All groups share one centre, and each spreads out both ways along 11 directions, with some noise.
(in the rows, 128 means zero)
Known rows, each followed by its group:
[127 131 113 126 146 133 145 118 122 144 136 129 141 130 135] -> vemo
[119 114 139 156 136 100 143 112 149 130 147 98 102 130 135] -> kagak
[122 139 156 130 122 110 141 154 146 122 122 105 107 118 129] -> kagak
[143 97 154 113 170 144 149 123 127 132 149 104 95 140 141] -> vemo
[144 130 137 122 127 140 114 146 119 119 89 126 137 107 123] -> vemo
[120 114 154 100 92 98 114 85 150 101 114 130 115 121 131] -> kagak
[159 108 117 142 116 135 134 119 131 146 134 113 128 122 135] -> zemit
[133 96 129 166 128 109 125 108 160 122 153 133 122 145 110] -> vemo
[100 167 154 119 98 115 107 89 122 139 134 141 120 140 111] -> zemit
[138 125 104 124 142 108 138 136 100 156 122 114 133 124 131] -> vemo
[164 141 116 141 128 127 121 127 94 142 112 107 137 129 102] -> zemit
[106 128 138 96 116 135 142 113 160 112 136 135 118 159 128] -> zemit
[129 130 135 164 161 100 101 131 110 100 131 126 115 128 135] -> zufus
[131 119 129 133 127 135 148 152 139 110 163 120 107 134 135] -> kagak
[109 142 128 154 121 76 127 114 158 135 103 126 147 125 112] -> vemo
[129 144 129 131 140 134 172 141 140 106 127 96 134 120 102] -> zufus
[146 110 153 127 118 135 131 149 153 157 124 131 126 121 129] -> kagak
[160 74 132 164 153 158 137 117 135 124 167 116 124 116 125] -> kagak
[121 133 143 112 141 113 155 140 142 128 119 112 126 124 133] -> zufus
[148 101 119 134 133 97 132 117 118 137 144 115 116 115 149] -> zemit
[136 152 125 104 141 156 146 126 91 139 123 121 137 118 144] -> vemo
[137 131 139 110 134 126 148 131 140 144 123 124 136 140 102] -> zufus
[135 139 118 128 105 132 98 117 126 105 88 136 148 135 96] -> vemo
[96 105 137 146 148 126 102 118 134 100 116 135 125 115 130] -> zemit
[120 128 144 138 151 124 118 99 129 160 122 128 116 133 161] -> zufus
[133 131 67 136 147 132 146 118 86 94 164 118 133 140 125] -> vemo
[133 144 133 139 108 130 125 107 139 132 158 150 133 147 118] -> kagak
[144 137 120 123 133 136 142 144 95 141 135 102 123 120 123] -> zufus
[129 152 162 117 141 143 153 123 162 132 109 131 143 133 116] -> zemit
[128 148 100 101 133 124 131 129 109 161 110 125 136 173 124] -> kagak
[157 124 143 131 136 156 127 173 113 119 120 106 116 108 126] -> vemo
[145 142 143 132 143 117 138 130 139 99 112 130 148 118 115] -> zemit
[127 113 119 111 151 147 132 128 113 140 141 135 129 149 119] -> zemit
[100 175 124 111 92 141 142 111 114 104 129 95 101 137 134] -> zemit
[120 145 154 142 142 128 133 128 140 145 109 113 121 128 126] -> zufus
[152 112 130 137 119 99 94 124 101 143 122 134 125 114 135] -> zufus
[153 116 152 145 117 125 123 145 141 125 149 145 131 106 125] -> vemo
[140 113 151 112 145 141 158 119 119 135 182 108 91 144 147] -> vemo
[155 85 134 133 122 66 97 146 120 149 119 122 113 118 128] -> zufus
[129 105 111 163 150 128 102 113 116 116 104 105 121 130 138] -> zufus
[138 148 126 119 151 142 139 155 100 159 93 104 135 124 118] -> kagak
[138 109 148 150 125 118 133 153 131 106 121 89 105 83 141] -> kagak
[148 136 117 139 147 118 132 179 111 143 127 127 134 122 132] -> kagak
[140 98 113 169 107 142 123 123 144 133 148 124 128 102 152] -> vemo
[132 117 137 125 94 132 121 149 125 142 163 127 99 135 125] -> zemit
[141 145 143 96 146 107 132 137 106 121 115 121 134 134 92] -> kagak
[127 138 127 114 141 136 144 91 107 176 123 110 128 131 152] -> zufus
[155 122 145 138 144 140 133 115 144 164 125 140 151 136 113] -> zemit
[126 136 150 131 116 83 102 94 111 138 140 143 112 115 167] -> zufus
[119 125 132 117 152 135 149 116 142 113 124 114 125 143 125] -> kagak
[127 144 140 114 131 125 169 117 141 144 119 106 140 113 119] -> zufus
[108 133 146 108 97 149 135 115 155 130 111 122 116 137 142] -> zemit

New rows, each followed by its group:
[151 159 156 132 150 151 138 132 93 131 142 123 133 106 126] -> vemo
[113 148 104 126 94 131 128 116 134 140 101 119 138 137 123] -> vemo
[132 123 112 94 162 108 170 92 129 112 142 132 153 133 119] -> zufus
[134 136 120 146 155 134 138 105 131 95 123 124 152 129 97] -> zufus
[133 120 123 117 141 101 140 135 125 135 143 121 118 147 127] -> kagak
[107 174 139 126 139 137 171 154 154 152 130 137 149 122 133] -> vemo
[134 147 144 156 126 113 104 149 116 128 114 111 111 132 111] -> zufus
[139 145 142 156 109 140 123 112 146 133 110 117 145 124 85] -> zufus
[128 113 136 119 154 116 151 111 123 101 154 114 117 118 138] -> kagak
[168 113 104 129 100 159 102 140 105 170 104 147 158 110 123] -> vemo
[148 97 115 117 139 130 178 153 167 100 143 109 145 135 73] -> zufus
[167 94 162 176 118 122 92 146 128 125 126 104 110 109 96] -> vemo
[140 150 123 132 118 141 85 109 84 111 130 146 126 126 144] -> zufus
[130 148 144 127 115 125 164 116 144 148 138 107 130 115 123] -> zufus
[105 180 151 153 156 125 133 120 115 108 119 111 133 116 110] -> zemit
[147 126 145 135 129 90 158 162 149 138 107 96 142 116 69] -> zufus
[111 138 133 144 138 158 120 123 139 102 95 112 120 121 149] -> zufus
[125 117 130 144 121 146 118 139 133 106 147 122 103 136 147] -> zufus
[166 144 121 144 129 145 145 108 115 136 152 120 141 129 112] -> zemit
[138 120 133 103 127 126 121 123 123 126 144 149 125 147 137] -> zufus
[114 150 140 121 156 145 189 121 165 116 104 95 147 115 108] -> zufus
[121 137 146 125 142 115 150 100 128 107 161 122 112 119 151] -> vemo
[120 141 137 74 113 123 147 159 129 142 115 126 115 135 154] -> kagak
[126 140 127 136 128 119 177 141 136 145 127 63 114 114 110] -> zufus
[138 130 138 130 137 124 139 50 105 127 184 130 127 125 124] -> kagak
[146 116 138 169 122 143 125 111 129 131 144 111 126 105 121] -> kagak
[126 107 107 174 119 126 113 124 153 84 128 117 122 121 138] -> kagak
[131 151 144 125 110 122 143 112 140 117 133 124 135 113 117] -> zufus
[140 129 114 131 125 114 128 125 117 151 133 129 137 118 132] -> vemo
[125 125 116 131 107 136 142 128 138 110 164 126 107 139 152] -> kagak
[109 149 142 119 153 103 133 105 120 115 132 130 118 134 154] -> zufus
[154 111 123 154 123 114 116 122 117 141 139 132 138 106 130] -> vemo
[73 119 154 129 151 140 120 108 173 78 127 154 125 138 124] -> zemit
[151 111 154 119 128 138 168 129 172 158 124 135 160 107 109] -> zufus
[125 130 159 94 146 120 145 98 123 118 114 111 127 120 118] -> kagak
[133 115 132 102 173 148 156 157 115 113 118 92 103 120 156] -> vemo
[144 115 121 124 129 94 113 131 137 126 126 165 145 128 140] -> kagak
[148 129 141 162 124 112 101 68 110 177 147 143 141 118 139] -> zufus
[136 146 152 120 108 144 157 126 138 173 128 110 128 110 136] -> zufus
[133 133 135 89 130 141 162 137 134 135 154 130 127 157 115] -> zufus
[134 124 126 98 123 149 159 95 104 131 196 118 105 153 131] -> kagak
[134 112 131 116 159 121 137 140 126 128 132 128 122 137 138] -> zufus
[155 131 143 141 104 153 109 173 142 135 104 154 147 101 135] -> kagak
[159 97 130 141 83 114 121 127 152 159 111 111 132 119 95] -> zufus
[120 165 152 125 121 167 128 142 143 102 106 132 132 119 127] -> zufus
[169 92 139 160 124 123 120 165 137 142 125 124 134 85 124] -> zufus
[164 120 140 116 150 133 147 137 140 130 138 147 150 138 113] -> zemit
[127 164 148 89 149 136 136 92 144 100 84 160 177 137 113] -> zemit
[115 141 129 133 104 120 148 123 139 87 129 95 112 105 143] -> zufus
[118 144 139 146 121 70 86 103 112 84 115 127 118 125 124] -> zufus
